The rows come from 4 hidden closed curves, with some noise, and rows from the same curve form a group. Each curve winds through 8 dimensions. The rows are also pushed far along 6 directions, which tell nothing about the answers.
In the rows, 128 means zero.
Known rows, each followed by its group:
[108 123 111 122 141 152  84 141 102  95  71  81 104 103 162 119  98  69
 150 152  38 145 132  93 107]
(0)
[110 127 106 128  93 147 154 156 129 108 109 121  98  94 124 103 123 122
 173  90 137 164 115 137 157]
(3)
[157 189 136 149 170 139  97  83 110 145 130 151 145 118 125 145 123 137
 161 187 103  53 172 133 117]
(2)
[139 133 155 125 134 131 131 100 117 163 178 135 164 172  69 154 181 155
 102 133 136 100 101 160 122]
(3)
[127 151 112 138 173 145 121  56  84 145 137 164 132 153 114 150 107 183
 116 180 135  76 139 156 137]
(3)
[136 123 137 134  90  81 160 104 116 102 172 138 140 163  57 139 221 164
  86  95 178 149 126 148 104]
(0)
[131 170 124 122 142 147 164 109 164 146 137 121 142 122 106 109 146 201
 120 126 207  99 122 190 183]
(2)
[119 125 134  96 110  98 153 166 191  93 118 115 115 108 127  58 141 133
 133  83 196 158 131 132 148]
(1)
[121 120 136 170 124 143  92 138  84 134 101 110 102  97 130 140 133  67
 184 154  26 141 145  95 103]
(0)
[122  94 161 128 123  88 143 149 128 124 160 156 137 161 143 115 173 140
 118 113 150 154 138 134 119]
(2)
[130 173 132  98 154  87 105 122 155 114 140 119 118 152 185  92  79 162
 124 172 137  77 167 137 100]
(2)
[143 151 154 123 139 100 132 118 181 173 157 188 111 112 123  71 103 129
 193 110 181  96 147 141 135]
(3)
[159 173 153 176 135 148 140 105 147 169 137 170 143  82 102 118 156 125
 223 131 180  70 169 159 179]
(0)
[124 138 173  87 114 121  91 132  72  92 148 161 172 179 146 197 127 115
 125 175 114  68 154  86 125]
(1)
[125 148  89 145 176 160 125  80  74 159 129 130 139 139 106 146 102 185
  89 170 105 100 128 156 121]
(3)
[116  90 123 128  95 103 122 105 136 109 123 118  82 128 114 121 170  88
 116  95 107 181 125 114  93]
(3)
[113 157 126 173 116 172  98 135  98 153  67  97  83  79 131 136 129  79
 189 137  28 149 166 110 130]
(1)
[128 170 124 117 139 144 142 206 160 108  73 125 140  53 147  57  93 124
 174  99 171 131 166 111 181]
(0)
[140 121 125 115 144 121  99 128  85  94 124 140 151 160 153 185 143  99
  84 155  54 129 125  87  67]
(2)
[104 101  91  98 110 132 121 174 130  87  84  80 102  95 149 101 101  82
 105 102  89 180 107  92 108]
(1)
[115 164 121 118 129 118 130 131 175 141 102 118  92  84 166  66  79 136
 160 135 186 100 182 136 163]
(3)
[134 174 103 124 160 161 133  99 128 124 121  83 152 135  99 123 103 194
 112 155 150  86 108 176 159]
(3)
[140 146 165 139 110 110 140  97 107 133 191 169 155 169 104 152 169 168
 166 146 176  75 143 166 146]
(0)
[139 133 105 107 178 115 123 141 143 146 132 157 142 144 179 121  31 158
  88 157 143 101 121 110 111]
(0)
[130 147 118 139 126 130 144 146 171 109 102  89 116  94 128  81 129 131
 155 114 157 136 135 146 155]
(1)
[115 155  90 126 128 143 118 149 152 131  81  82  97  60 157  73  63 110
 147 124 128 126 160 118 143]
(3)
[139 107 149 130 187  84 108 125 187 121 132 133 121 150 180  66  97 131
 142 149 134 124 140 133 105]
(1)
[139 128 133 137 173  94 101 123 115 119 125 135 137 169 138 121 133 117
 106 156  76 127 131 111  69]
(3)
[116  76 136 152 113 133 145 143  91 126 131 123 138 133 106 152 207 114
  95 102 107 186 118 126 124]
(2)
[117 119 123 123 153 139 100 120  99 149 108 135 114 129 129 160  99 103
 103 168  58 126 117  87 100]
(0)
[112 149 134  85 134 129 143 150 171 130 134 113 122 138 166  92 114 174
 115 125 160 126 129 160 150]
(2)
[135 104 145  98 127 103 120  78 137 128 162 161 128 199 118 169 142 136
  81 124 126 132  94 129  91]
(1)
[110 100 172  61  70 114 132 170  93  77 165 160 172 170 121 167 170 119
 113 109 164 128 114  99 146]
(2)
[132 140 174  66  91 115 118 125 114 108 171 187 152 160 112 175 176 114
 127 122 135 101 132 107 114]
(2)
[128 144 131 133 137 141 109  93  65 137 160 163 141 160 148 186 103 138
 158 196 104  58 124 132 129]
(2)
[120 121 168 115  79  95 116 150 121 117 134 149 112 142 125 133 167  93
 141  97 107 157 165  97 101]
(1)
[133 117 129  95 136 147 143 203 127  89 122 116 196 149 178 157  84 152
  84 131 152 126 104 111 159]
(0)
[140 134 145 127 137 109 127 167 144 114 126 171 138 110 155  89 100 114
 181 110 148 127 157 109 130]
(3)
[146 135 179  93 131 102 133 140 187 110 146 170 143 142 131 100 161 130
 154  99 166 131 132 132 132]
(2)
[126 149 102 141  90 164 147 143  82 115 133  83 155 105 108 163 148 144
 123 130 129 115 126 146 153]
(2)
[145 169 127 131 148 145 127 118 146 123 119 126 153 120 138 133 100 144
 155 155 164  72 133 142 164]
(0)
[109 153 137  94 100 154 109 122 109 132 127 140 129 110 150 151 114  90
 165 150 143  70 146 116 162]
(0)
[138 151  92 187 137 123 149  92 122 140 122 112  97  95  90  91 152 150
 163 124 133 134 135 165 122]
(2)
[155 118 130 155 152 115 139 115 190 140 123 137 107 107  90  64 150 117
 167  76 130 173 110 148 110]
(3)
[102 175 110 144 143 191 116 139  88 154  79  95 122 111 167 160  82 142
 142 182  86  94 155 137 173]
(1)
[131 114 135 113 159 103 136 129 107 120 150 154 183 184 169 163 125 167
  46 163 177  97 136 122 131]
(2)
[162 101 175 148 150  68 149 121 210 126 160 180 120 148 102  52 182 143
 176  67 175 178 126 155 109]
(0)
[127 105 148 108 167 104  88 112 142  97 121 111 121 178 171 115 111 121
 123 163  77 132 115 120  92]
(2)
[121 114 107  91 146  83 130  99 175 123 140 144  86 160 153  77  90 141
 105 115 147 146  99 139  90]
(0)
[153 115  91 135 198  91 135 104 195 124 123 121 108 157 151  58  74 166
  99 111 130 165  86 159  78]
(3)
[132 154 114 189 133 147 161 144 178 153  92  85  97  46 100  50 160 138
 191  93 157 156 157 175 173]
(1)
[143 134 137 141 120  82 107  87 165 119 115 145  73 135 114 108 150  81
 161 107  95 155 134 109  72]
(1)
[143 158 140 145 157 112 134  73 151 136 136 162 114 120  76  78 141 163
 194 136 183  94 136 162 152]
(2)
[141 152 141  91 106 123 104 145 147 129 134 131 154 147 187 171  58 115
 104 141 145  80 151  95 129]
(1)
[126 159 120 137 170 140 118  92 147 186 122 122 111  95 107  73  99 163
 132 145 142  98 166 159 139]
(3)
[129 134 151 189  82 151 122 134 116 140 109 117 101  78  99 142 192  58
 234 113  78 144 149 124 145]
(1)
[116 131 119 127 144 138 128 142 161 149  90 142 104  93 182 106  85 103
 142 133 143 126 147 115 151]
(3)
[140 135 167 130 178  47 104 123 176 138 142 170  97 159 146  58  96 149
 154 153 128 123 164 113  82]
(0)
[117 142  71 135 171 199 122 114  65 140  80 106 154 109 144 179  97 132
  71 172  86 106 116 126 144]
(0)
[118  84 126 113 101 109 157 209 151  82 125 136 125 107 155  88 133  91
 149  68 139 195 104 106 126]
(1)
[119 129 127 111  99 129  90 129 103 110 107 111 118 109 148 160 110  59
 124 148  86 109 150  75 108]
(3)
[136  68 129 134 121 102 128 179 129  72 117 118 137 140 149 123 153  81
 113  87  83 204 108  93  81]
(1)
[116  86 159  90 134  95 134 184 153  79 121 119 152 158 160  95 157 135
  84  98 151 178 128 111 127]
(2)
[133 116 163 138  65 107 143 142 128 119 159 154 122 143 115 155 180 100
 171  92 135 147 129 124 125]
(1)
[136 126 163 137 108 134 136 126 148 157 151 139 126 122  83 145 154 126
 164 121 140 122 111 132 152]
(0)
[116 117 102 126 126 144 137 163 123  85  99  79 129 143 169 136 108 132
 114 129 102 157  95 132 135]
(1)
[104  90 141  66  87 148 136 203 123 113 141 122 163 133 175 152 105 111
  86  99 148 144 113 103 153]
(0)
[113 156 124 127 140 131 139 101 103 161 149 161 135 156 150 159 114 168
 111 176 167  65 142 150 152]
(3)

New rows. What belongs after each?
[135 142  91 139 125 115 166 148 161 128 124  87 114 102  84  83 114 182
  95  92 161 168 107 148 128]
(0)
[140 124 130 129 100 114 140  96 114 102 167 108 126 151  60 130 211 161
 108  96 112 163 112 165  91]
(2)
[135 147 118 164 186 158  96  56 114 188 118 118 112 130  89 137 136 128
 131 176  62  97 118 152 107]
(3)
[131 130 146 117 122  90  99 135 136 112 144 154 116 148 198 119  84  88
 179 158 117  92 143 105 105]
(0)
[127 127 123 104 129 110 137 132 116  84 156 119 152 211 178 163  90 180
  91 152 139 111  94 148 119]
(1)
[ 99 111 129  78 121  95 143 191 167 104 113 137 105 103 160  48 106 122
 126  91 171 166 142 109 133]
(1)
[160 139 173 113 141  95 137 139 178 110 165 154 173 164 126 110 126 175
 143 120 203  99 130 145 148]
(0)
[144 115  62 157 181 149 156 130 115 128 127  92 156 158 144 134  87 189
  59 130 108 156  71 169 107]
(3)
[148 166 159 130 136  75 131 110 149 122 150 171 132 134 116 101 172 145
 151 134 175  96 179 134 113]
(2)
[117 156 110 128 133 175 124 127  93 125 119  94 141 149 163 171  71 162
 136 179 105  86 114 152 161]
(1)
[ 90 119 155  71 111 126 137 208  96  83 115 166 167 158 210 159 108 126
 105 142 164 115 154  88 170]
(3)
[124 113 131  84  97 103 151 205 202  83  95 123 114 122 159  77 113 106
 120  41 157 212 112 102 125]
(1)
[112 103 112  99 130 101 147 113 126  71 138 129 117 192 142 119 129 179
  85 116 147 165  95 149 114]
(3)
[102 133 141  90 117 156 140 224 162 119  82  96 143  82 147  84 128 103
 130  89 148 159 133 110 178]
(3)
[137 108 154  94  87 143 146 188 124  90 154 112 197 141 119 167 145 139
 101  95 165 132 106 119 162]
(0)
[130 134 143 151 109 149 128  99 116 129 140 115 114 142  97 143 156 142
 179 126 101 129 112 164 142]
(1)
[100 134 129 149 103 177 147 163 114 141  88 100 109  95 112 128 167 127
 155  99  99 175 135 143 170]
(1)
[116 102  98 110 130 138 163 138 104  79 118 104 155 153 106 137 150 171
  64 108 162 165  76 142 148]
(2)
[124 156 140 134 104 146  98 152 136 140 107 118 103 100 184 134  62  79
 210 150  87  95 154 106 144]
(1)
[135 149 129 140 155 150 110 154 134 120  74 133 133  71 148  97 101  95
 172 130 115 121 173  99 148]
(3)
[155 128 148 109 124 105 103 110 141 121 144 135 157 178 151 178 114 124
  75 132 126 109 138 107  93]
(1)
[135 111 221  99  79  97 111 161 162 120 169 163 156 146 132 134 177  76
 191 106 161 106 155 106 145]
(3)
[115 113 123 121  97 139 129 140 130  95 103  93 114  99  97 125 170  84
 132 102 113 159 114 110 131]
(1)
[136  94 174 141  99 147 135 164 135 111 130 128 162 101  91 135 209  87
 161  86 135 157 133 120 156]
(1)
[136 166 120 170 133 109 113  71 113 145 129 117  99 113  88 116 151 131
 155 162 114  95 160 141 106]
(0)
[114  94 132 136 128 130 114 123 132 141 123 129  92 140 155 139 124  84
 153 135  69 155  96 118 107]
(0)
[131 135 132 145 107 161 161 142  84 138 161 146 166 122 101 160 165 168
 143 118 153 116 124 162 167]
(2)
[121 125  70 154 120 174 141 136 136 148  85  80  82  60 105 113  96  98
 151 101  78 177  80 129 131]
(0)
[130 105  94 153 129 118 170  92 102 124 170 125 131 191 113 159 154 194
  69 123 135 154  79 181 104]
(1)
[130 150 104 135 143 156 131  63 113 174 150 138 120 147 118 166  96 168
 111 165 133  80 111 166 137]
(1)
[131 124 134 136 104  96 124 156 136 124 127 117 118 112 126 123 134 100
 126 121 120 142 147  96 105]
(0)
[153 164 174 139 153 134 104  54 136 173 148 165 144 158  95 160 150 158
 136 161 144  67 165 151 138]
(1)
[153 116 124 127 173  62 135 142 181 105 135 157 115 148 130  54  98 158
 120 100 141 172 122 120  75]
(0)
[139  94 148 118 105 139 140 137 117 114 158 114 173 133  89 142 169 146
 103  95 157 143 111 141 147]
(2)
[108 106 147  85 125 125 138 197 141 130 131 115 158 148 139 121 149 121
  77  99 131 158 106 118 128]
(3)
[136 124 174  98 100 105 110 185  75  82 147 172 194 166 151 209 133  96
 115 161 124  86 145  55 119]
(0)
[127 100 186 140 139  71 110 103 163 129 157 143  90 177 113  71 187 120
 176 116 101 161 134 148  86]
(3)
[144 159 128 165 137 118 128  83 114 126 153 128 134 168 135 156 126 167
 151 175 135  75 131 166 128]
(1)
[119 109  88 124 111 157 172 198 117  92 115 106 150  98 142 118 108 135
 124  90 148 166  92 132 161]
(1)
[108 113  99 153 140 157 109 108  64 136 105 117 106 110 110 150 142  98
 123 155  45 143 127 112 104]
(1)
[151 137 155 129 155  81 114 118 161 123 144 184 136 157 187 121 110 107
 159 154 159  85 150 116 111]
(0)
[127 156 150 156 107 142 106 144 107 131 112 128 126 110 168 166 121  75
 200 171  99  79 162 107 148]
(1)
[123 174  94 108  99 191 144 193 110 116 108  77 158  59 143 131  85 140
 135 117 131 112 138 135 175]
(2)
[147  92 127 155 158 126 115  94 149 153 149 114 120 135 129 110 122 132
 129 128  98 147 108 151 102]
(2)
[132 121 190 141 128 111 114 101 185 159 137 143 109 112 121  81 166 120
 181 118 166 118 186 147 155]
(3)
[133 128 160  82 136  94 114 184 186  88 102 138 135 157 192  95  88 120
 126  99 138 157 143  97 119]
(1)
[146 159 126 132 134 117 122  95 133 143 147 133 129 140  99 156 101 150
 124 164 142  79 112 125 123]
(0)
[120 107 111 123 121  93  98 130 119  98 108 104  84 156 156 116 104  99
 106 116  43 185 128  97  50]
(1)
[142 121 190  84 119  98 102 125 124 101 156 175 180 190 123 187 170  92
 106 144 144  87 124  88 112]
(3)
[136  90 125 158 159 150  99 119  98 129 104 130 130 137 145 170 134  76
 130 150  32 153 105  97  94]
(0)
[120 114 123 180 105 129 106 101  86 125 108 119  87 103 112 151 162  52
 194 152  65 134 123 103 112]
(2)
[152  92 154 112 107 109 137 139 134  78 157 128 170 175 100 165 172 130
  96  97 136 157  85 119 108]
(0)
[132 122 117 154 130 175 115 150  92 111  98 118 142  99 157 157  96  97
 175 143  79 124 130 113 149]
(3)
[125 157  95 142  99 166 153 137 104 122 115  82 127  95  78 119 135 169
 129  89 125 157 131 161 151]
(1)
[132 112 156  82 129  66 136 144 187 123 158 204 114 150 156  74 104 122
 144  88 195 139 136 113 114]
(3)
[130 101  69 113 138  90 156 138 135  81 138 118 116 166 155 105  84 160
  73 105 133 175  76 135  77]
(1)
[106 108 115 123  76 142 157 176  77  89 124 112 158 130 140 183 151 112
 113 125 155 132 101 111 165]
(2)
[155 136 110 176 172 140 120  98 174 159 104 113  95  90 100  71 117 110
 185 112  89 149 112 150 108]
(3)
[142 127 115 137 150 110 126 152 113  99 126 122 141 142 136 123  98 145
 118 138 103 140 121 112  98]
(0)
[120 158 135 104 121 105  85 124 119 133 120 129 114 134 178 143  72  98
 123 176 108  76 180  87 103]
(1)
[138 118 122 138 137 112 124 119 189 113 108  84  91 109  99  61 136 122
 146  90 113 182 108 141 107]
(0)
[111 163 112 168 116 178 109 154 102 150  60  83  88  70 142 125 109  92
 179 130  40 154 164 116 139]
(1)
[135  81 139 154 105 105 117 125 104 124 139 150 124 142 134 169 185  56
 125 114  77 163 123  95  76]
(0)
[119  93 133 160  82 135 160 137 101 135 148 140 118 126  93 159 209 108
 139  89 116 176 109 139 129]
(1)
